Each cloud of rows lies close to a flat space through zero, with a little noise off it, and is much wider in some directions of that space than in others. After each cloud: how many dimensions does that space have?
In the rows, zero is written as 128.

[[131 168 153 145 143 126 143 121 160  93 143 126 156 118 110 116 126 146
   98 125 128 160 132]
 [147 117 109 119 129 134 145 131 114 130 106 105 110 167 161 127 147 104
  114 124 152 127 121]
 [145 111  95 127 103 114  94 162  82 134  92  81 104 162 188 115 110 127
  115 149 127  82  72]
 [114 127 143 121 137 138 152 113 169 133 145 162 131 115  97 141 143 127
  114 104 137 160 168]
 [118 128 125 128 129 121 126 124 116 132 138 131 127 113 119 121 111 131
  131 128 115 119 133]
 [148 114 122 119 127 140 148 118 107 127 109 115 110 170 156 134 161  96
  146 132 155 130 122]
 [134  94 142 120  87 150  97 144 130 148 115 146 118 167 139 183 182 118
  205 142 153 117  91]
 [127  93 115 111 123 128 129 100  31 157 121 115 107 139 147 131 125  88
  212 158 115  85 117]
 [184  89 101 123 107 139 102 137  40 137  67  78  98 211 213 145 174  67
  217 178 161  78  64]
 [133 120 121 131 146 134 113 129 137 147 126 152 134 100 109 130 133 118
  175 131 114 114 155]
 [136 166 158 147 132 133 119 141 186  94 136 139 160 120 112 135 138 160
  105 127 130 160 116]
 [ 99 146 145 139 133 118 100 123 134 130 160 153 153  63  84 124  94 157
  157 139  85 117 138]
 [150 114 132 115 121 146 174 111 120 118 112 113 107 204 164 147 185  97
  121 124 179 155 120]
 [177  86  86 117 148 142 115 132  69 162  73 103 104 164 178 128 166  63
  210 149 147  85 128]
 [155 141 117 132 137 128 145 143 148 110 107 106 125 162 154 114 143 125
   77 120 154 146 120]
 [131 134 123 131 106 124 109 170 164 118 115 114 125 148 151 133 129 156
   69 114 142 132  97]
 [155 128 106 136 121 122  93 165 112 123  93  93 123 143 170 114 119 128
  125 146 126  95  89]
 [ 90  98 142 108  89 130 127 114 107 149 153 146 108 135 119 161 129 132
  150 123 126 121 114]
 [138  77  73 108 125 119 115 121  18 172  97  89  80 148 177 111 108  79
  183 152 117  58 115]
 [168 126  89 131 157 113 128 122  59 129  91  75 115 136 173  81 104  93
  139 153 121  86 125]
 [143 115  64 133 138  96  85 161  56 145  90  68 110 110 177  74  60 120
  112 146  92  51 100]
 [149 111 135 118 124 149 148 127 148 129 113 135 116 173 142 157 185 104
  136 117 169 155 134]
 [112 160 167 141  95 131 119 158 213  91 149 144 149 136 114 155 138 185
   53 110 142 170  97]
 [108 117 122 113 126 129 155 121 151 135 137 141 113 132 118 130 131 128
   83  98 138 150 152]
 [125 100 161 112  97 164 144 119 162 137 133 168 118 178 122 195 207 112
  174 118 176 165 119]
 [108 136 129 124 139 118 152 109 125 124 149 129 127 110 111 115 104 131
   99 114 116 140 147]
 [144 109  78 121 138 107 122 134  60 141  97  76 102 140 180  86  88 107
  105 138 117  81 114]
 [133  92 143 111  85 155 114 138 136 147 115 150 107 183 142 192 195 114
  188 131 166 131 101]]
	6

[[ 78 140 178 107  87  84 116 121 134 129  73 123 125  99 133 113 130 129
  120 162 142 178 115]
 [115 137 133 146 123 171 178 157 169 163 159 129 126 111 131  47 171 141
   82 132 147 120 127]
 [166 130  91 123  93 191 156 136 178 174 140 162 136 108  76 167 160  93
  147  89 106  67 119]
 [170 117 133 147  76 125 191 135  98 153 116 142  85 131 125 105 140  60
  130 186  99  71 126]
 [127 129 130 172 163 114  80 118 159 132 119 107 147 101 161 158 117 130
  128 113 138 159 105]
 [144 141 134 123 137  83 102 135 109 129 103 122 128 134 142 147 133 110
  153 161 117 164 119]
 [201 157  68 152 237  72 155 142 108 156 145 177 107 189 219  83 180 128
  156 163 126 124 109]
 [ 96 117  96  86 124 181 117 134 196 140 158 172 113 115  79 142 131 140
  128  41 141  62 140]
 [166 142 121 118 145 133 119 153 147 166 138 160 119 117  90 149 155 135
  167 119 143 148 112]
 [142 158 182 120  94 127 188 191 134 205 124 172 126  92  85  95 162 115
  106 186 132 121 124]
 [131 149 126 125 106 109 167 117  75 114 114  98 123 176 163  63 137 141
   80 196 146 148 140]
 [160 128  76 151 121 137  97  92 129 106 131 104 101 171 132 118 135 133
  153 123 134 141 135]
 [ 52 163 155  90 110  90  92 112 189 124  71 132 181  96 162 128 149 163
  128 110 125 188 111]
 [147 110 136 163 221  53 118 134  99 116 121 145 124 123 211 151 115  98
  173 140  93 133 101]
 [153 140 153 226 142 110 158 100 171 168 127 186 152  82 168 124 138 161
  175 119 100 136  94]
 [107 132 188 121 137 113  93 191 125 138 139  68 123 104 105  83 140 138
  108 179 149 217 136]
 [200 132  66 170 202  93 129 100 104 135 134 167  87 174 185 143 132 114
  159 129 146 102 104]
 [106 160 133  83 103 151 194 160 129 151 118 135 173 130 134 103 167 115
   72 156 115 103 137]
 [121 101 159 192  99 128  82 112 171 127 110  98 130  70 122 161 106  95
  162 114  93 133 117]
 [128 112 145  94 132 127 169 134  68  93 123 110 142 136 132 139 122 120
  111 145 134 157 114]
 [120 151 172 163 126 126 144 134  91 146 130 119 159 116 129 128  87 154
   53 171 170 126 136]
 [151 123 187 153 132  91  94 144  60 137 118 112 122 105  90 192  64 118
  118 181 161 155 127]
 [145  73  88 133  83 175 153  69 126  90 114  99  81 127 118 156 119  80
  124  88 153  95  94]
 [ 90 122  87 123 141 150  59  89 196 111 145 153 113 127 106 154 106 175
  150  32 155 102 138]
 [108  94 117  99  63 147 101  98 121  77 107  78 122 134 107 159 108  85
  143 110  88 112 144]
 [100 122 185 120 111 133 187 164 146 158 108 133 157  62 138 124 153  93
  102 145 116 127 101]
 [107 115 140 109  73 163 172 129 128 100 128  93 173 118 126 115 148 111
  129 125  66 128 141]
 [ 82 179 209  35  39 134 199 189 106 176 101 175 191 100  46 128 140 153
   79 183 119 128 155]]
	12

[[143 117 115 141  85 156 151 109 142  93  78 167 155 139 122 139 159 148
  177 116 151 129 107]
 [112 130 122 122 166 114 128 149 110 148 152  94 129 145 146 111 126 117
  108 145 132 128 126]
 [ 94 138 157 124 169 105 110 133 116 109 140  77 102 129 123  71 179 104
  149 109 141 121 121]
 [153 106 140 137 116 144 141 107 129 143 121 153 137 129 139 122 130 138
  112 126 110 111 103]
 [124 129 176 143 156 132 105 131 121 151 145 115 127 124 120 114 125 126
  121 110 108 117 133]
 [132 129 109 131 127 138 161 111 123 118 104 130 173 186 121  95 150 143
  145 141 150 142  77]
 [168 124 145  88 123 124 131  93 148 115 136 141 121 168 174 107 119 131
   95 137 124 142 135]
 [114 131 109 125 131 141 134 145 123 129 120 131 156 138 136 141  93 131
  107 134 110 135 142]
 [ 88 124  86 100 141 105 149 135 125  77 112  88 115 147 152  81 176 102
  141 132 155 128 115]
 [125 143 119 101 134 105 112 136 127 128 146 104  88 101 133 145 115  86
  105 123 112 126 159]
 [141 126 133 149  98 130 129 106 140 123 117 155 121 103  95 130 150 148
  156 122 142 126 103]
 [195  95 134 125 119 152 167 106 132 140 112 162 174 211 181 128 159 171
  156 147 181 138  96]
 [121 132 125 104 155 105 132 133 122 124 147  99 117 159 151 101 138 119
  118 142 146 139 132]
 [162 116 143 103 174  58 112 129 125 175 222  88  46 122 176 103 143 126
   91 171 171 126 143]
 [133 107 156 133 150 109 117 123 121 145 152 108  94 105 141 101 158 115
  117 120 120 101 119]
 [110 135 117 144 101 132 113 143 150 120 132 166 126  95 117 165  70 165
  113 137 118 143 177]
 [144 144 135 116 130 155 107 159 116 161 127 137 153 136 138 205  58 114
  112 122  98 140 190]
 [ 83 127  67 122 169  93 154 155 111 153 172  93 137 146 148  90  91 138
   60 186 122 138 110]
 [156 134 149 145 106 143 114 122 139 137 131 165 134 117 111 172 106 157
  149 126 142 141 152]
 [132  97  70 152 129 121 171 155 122 149 141 145 159 162 167 145 134 189
  147 190 202 142 115]
 [102 167  63 110 106 122 130 152 116 113 108 114 125 103  82 187  99  84
  139 130 125 145 151]
 [115 153 118 122 126 122 129 113 116 120 111 103 121 112  78 114 146  83
  134 106 108 121  90]
 [153 118 144 129 126 148 126 135 122 137 111 137 140 138 145 164 135 120
  154 111 132 121 145]
 [142 127 138 141 128 124 114 135 123 155 145 133 115 101 117 154 121 128
  129 127 125 120 136]
 [ 96 149 162 171 141 155 123 123 118 134 111 130 177 136  67  90 123 155
  142 109 103 132  87]
 [127  98 118 156  94 169 156 129 140  81  64 167 177 157 140 134 182 172
  207 117 177 129 113]
 [140 119 123 137 122 134 144 126 128 118 111 134 145 155 132 125 166 147
  174 131 175 133 109]
 [116 115 110 128 137 117 136 140 123 129 137 116 117 120 146 120 140 124
  121 138 138 119 127]]
	9

[[129 103 190 134 130 200 115 148 118  84 120 130 120 138 129 142 109 112
  144 123 145  82  85]
 [116 108 173 161 115 143 160 154 121 109 108 112 145 118 100 138  93 120
  152 104 120 124 119]
 [107 130 185 112 144 146 149 116  98 100 146 122 161 118 132 133 132 136
  154 148  96  57  80]
 [124  82 143 125 118 169 148 121 176 104 116 115 122 155 115 137 124 127
  141 138 133 137 123]
 [112 100  92 111 120 150 141 141 180  85 151 141 131 131 115 133  89 119
  125 151  94 134 138]
 [225 147 149 150 128 126 131 162 110 147  86  78 130 140  64 161 120 149
  119 121 155 110 125]
 [ 97 141 175 121 140 148 142 128 117 139 111 117 132  67 127 119 182 133
  157 103 124 107 132]
 [170 137 117  98 162 111  81 144 108 203 107 102 135 123  78 158 177 152
  145 103 180 203 196]
 [ 68 121 128  99 138 120 134 116 169 145 144 110 145  77  76 141 153 125
  160 138 100 170 167]
 [155 122  99 140 123 147 111 116 147 124 120 161  78 169 155 128 131 106
   98 150 160 107 115]
 [162 143  82 140 116  92 113 167 132 180 109 144 133 177  95 145  96 135
  114  99 147 163 153]
 [112 121 150  96 119 146 118 130 118 120 160 145 136  96 137 104 137 133
  128 140 113 115 102]
 [114 139 118 113 134  78 135 119 112 130 155 123 167 131  82 158 100 135
  141 130 113 142 136]
 [123 105  80  93 149  90 102 140 108 139 168 156 168 131 112 166 105 135
  118 114  79 199 161]
 [ 79 117 154  68 110 150 147 109 139  66 180 164 140  84 118 114 123 128
  143 137 127  88  92]
 [183 102 126 145 127 154 140 135 157 105  93  86  98 107  93 145 134 127
  122 126 161 166 166]
 [113 143 129 135 120 145 127 151 132 106 139 120 134  85 154 101 117 126
  115 134  72 103 111]
 [121 120 131 108 117 154 140 110 158  78 147 125 127 152 142 116 111 131
  130 158 132  89 101]
 [140 119 119 115 117 160 127 164 177 132 112 123 129 132  79 149 120 135
  130 115 114 131 135]
 [104 126 108 119 143  73 180  93 146 114 140 108 160 126  76 167 119 133
  150 145 104 141 158]
 [127 164 183 171 128 150 120 154  67 117 119 122 125  96 178  91 119 116
  126 127 117  57  83]
 [116 128 102  91 144  96 152  93  95 107 172 166 136 109 182  96 145 136
  120 158 120 115 133]
 [101 111 124 116 139 110 108 151 120 190 130 152 138  74  76 155 154 117
  138  98 101 199 168]
 [ 69  85 133 120 109 157 151 116 175  77 157 143 109  80 120 107 111  97
  141 153 121 151 139]
 [140 112 147 172 132 168  90 169 120 149  92 125 103 134 130 139 117 102
  127 103 146 157 138]
 [149 103 139 140 106 202 135 167 153  86 114 145  86 106 150  90 112 109
  117 136 153 103 120]
 [ 60 149 166 165 133  80 116 103  55 146 138 117 159  87 184 107 134 121
  138  85  91 158 116]
 [ 83 133 116 129 151  72 136 110 108 168 138 138 155 117 111 152 139 122
  146 118  98 165 158]]
	14

[[114 156 125 129 151  99 116 128 134 126 116 163 125 150 134 110 109 134
  136 123 137 116 136]
 [108 146  93 138 149 128 166 129 146 102 134 156  97 110 141 136 120 117
  133 136 131  75 155]
 [188 126 144 159  88 185 164 108 144 107 173  23 122 107 139 154 152 132
  130 125 111 128 151]
 [179 179 124 111  87  72 113 119 106 119 158 116 173  99 114  61 113 154
  144 106 147 152 144]
 [ 89 157  85 112 143  75 125 128 107 144 126 190 135 113 109  78 109 146
  144 135 146 121 139]
 [154 124 137 135  98 119 130 102 109 133 151  78 135 126 121 108 143 139
  139 126 129 152 129]
 [155 159 113 123 116 103 130 127 129 114 145 129 147 108 131 103 117 137
  136 116 138 120 145]
 [ 70  59 130 119 165 158 135 155 138 122  86 178  90 134 147 195 144  82
  105 159 118 109  92]
 [139 188  97 124 139  76 135 138 139  95 139 180 139 108 143  95  97 123
  132 115 146  95 158]
 [151 105 153 109  97 125  96 140 109 137 119 116 159 131 114 124 138 128
  114 120 127 172  96]
 [118 150 105  99 137 100 107 158 121 127 116 194 151 108 120 115 110 125
  122 121 141 121 122]
 [ 64  19 144 111 158 192 121 168 135 134  73 167  91 138 136 226 161  74
   86 163 107 131  66]
 [166 202 113  99  99  29  85 128  90 132 143 166 190 115 106  28  92 160
  148  97 161 158 139]
 [117  81 146 161 144 179 167 109 156 106 126  91  75 145 156 186 152  96
  121 152 113 103 128]
 [113 111 133 118 144 129 119 143 135 116 108 157 118 130 141 149 127 106
  113 134 131 123 114]
 [ 61  30 118 115 146 163 143 151 118 132  95 159  89 118 132 191 157  85
  104 172 122 126  79]
 [204 168 166 153 102 161 130 118 157 116 154  50 148 140 140 129 126 147
  133  93 119 130 154]
 [115 150 110 144 147 128 153 118 146 116 132 139 107 125 138 133 120 129
  136 129 130  92 152]
 [139  80 146 126 125 164 142 145 145  87 123 113 112 112 158 189 151  82
  103 143 123 121 110]
 [108 146 120 138 147 121 127 122 132 141 118 146 122 146 122 111 114 142
  136 128 131 117 137]
 [132 148 110 108 158 121 136 169 162  71 114 200 121 106 168 155 107  88
  112 121 135  75 141]
 [143 114 142 134 109 125 128 112 116 127 137  99 127 134 130 120 135 127
  131 129 127 149 118]
 [109 143 121 136 134 107 129 107 116 154 126 134 126 147 111  93 120 149
  144 127 131 132 135]
 [ 57  74 106 106 154 128 121 152 111 150  94 189 109 122 118 152 134 105
  114 157 123 131  96]
 [119 143  96 140 131 153 163 129 140 129 149 118 117  97 123 133 130 142
  136 137 119  95 156]
 [182 207 137 130  93  64  91  99 100 157 158  98 186 143  96  31 104 186
  158  93 143 169 154]
 [172 125 166 136 109 170 114 135 143 135 133  73 150 139 126 155 137 137
  117 105 118 149 122]
 [112 121 137 124 141 133 109 141 126 151 111 144 133 145 115 135 126 133
  122 125 121 134 115]]
	6

[[130 140 149 160 125 121 128 119 111 159 129 137 127 128 127 118 133 120
  120 130 129 118 116]
 [121 104  96  76 142 142 122 136 152  58 135  96 130 129 112 144 128 151
  139 108 131 154 151]
 [122 134 133 129 144 125 118 119 127 115 135 124 127 122 138 131 141 115
  133 129 131 137 136]
 [130 140 128 143 123 123 134 129 123 147 124 142 129 127 143 125 121 113
  129 142 125 120 123]
 [132 118 132 127 116 132 132 130 126 134 125 123 127 135 107 125 126 145
  121 118 129 124 121]
 [126 109 127  99 120 137 129 133 144 121 122 129 120 129 120 129 126 148
  132 125 125 130 129]
 [126 147 154 155 130 118 124 117 119 169 125 154 121 118 154 120 140 104
  127 146 124 118 120]
 [131 132 133 141 120 126 132 129 122 147 126 135 130 130 127 124 122 127
  123 131 127 119 119]
 [124 132 134 117 125 129 128 128 143 146 118 154 119 118 158 127 129 116
  138 151 122 122 129]
 [122 135 116 115 141 128 125 128 140 113 128 134 128 120 157 137 130 109
  140 142 126 135 140]
 [120 108 113  78 138 139 121 133 155  84 128 117 123 123 128 140 134 144
  141 121 128 145 146]
 [138 142 150 182 117 119 133 121  95 171 131 132 133 137 110 115 127 123
  110 122 132 111 108]
 [123 131 129 117 135 127 125 125 140 125 125 139 124 119 150 130 133 117
  137 141 125 131 134]
 [131 114 102 111 126 134 133 140 131  91 133 101 136 140 103 134 116 149
  127 109 132 136 135]
 [120 136 135 129 152 123 112 116 130 109 139 120 126 119 139 133 150 114
  134 126 132 142 140]
 [137 124 120 143 110 130 141 137 115 140 127 122 135 141 105 123 111 143
  117 120 128 119 117]
 [116 132 136 113 154 126 111 116 142 108 136 129 122 112 151 134 152 112
  141 131 129 144 143]
 [127 138 132 138 140 123 120 121 123 125 133 127 129 123 137 129 138 115
  130 129 130 133 131]
 [127 122 130 118 132 131 124 126 134 118 130 123 125 128 122 131 134 135
  129 122 129 133 132]
 [127 140 129 144 141 123 122 120 119 123 134 124 132 125 134 130 135 112
  128 126 131 133 132]
 [143 143 136 174  99 120 148 134 101 187 118 149 135 139 124 115 106 122
  112 139 123  98 101]
 [127 133 145 142 130 123 123 119 122 147 129 137 124 124 132 123 138 121
  126 131 128 124 123]
 [134 148 144 168 123 118 131 121 108 167 128 144 131 128 137 119 128 108
  120 138 128 114 115]
 [126 119 114 105 130 134 128 134 141 104 129 120 128 128 128 133 126 136
  134 123 128 137 138]
 [126 144 128 145 143 121 124 121 120 122 135 124 133 125 141 131 135 108
  131 129 130 133 133]
 [128 126 125 120 123 130 132 133 134 132 125 135 128 129 133 130 123 127
  131 134 125 125 128]
 [136 147 140 169 117 116 135 125 107 171 125 147 132 129 138 120 122 110
  120 140 126 109 112]
 [134 108 123 113 107 136 136 138 132 132 122 124 124 137 103 125 116 156
  122 119 127 122 120]]
	4
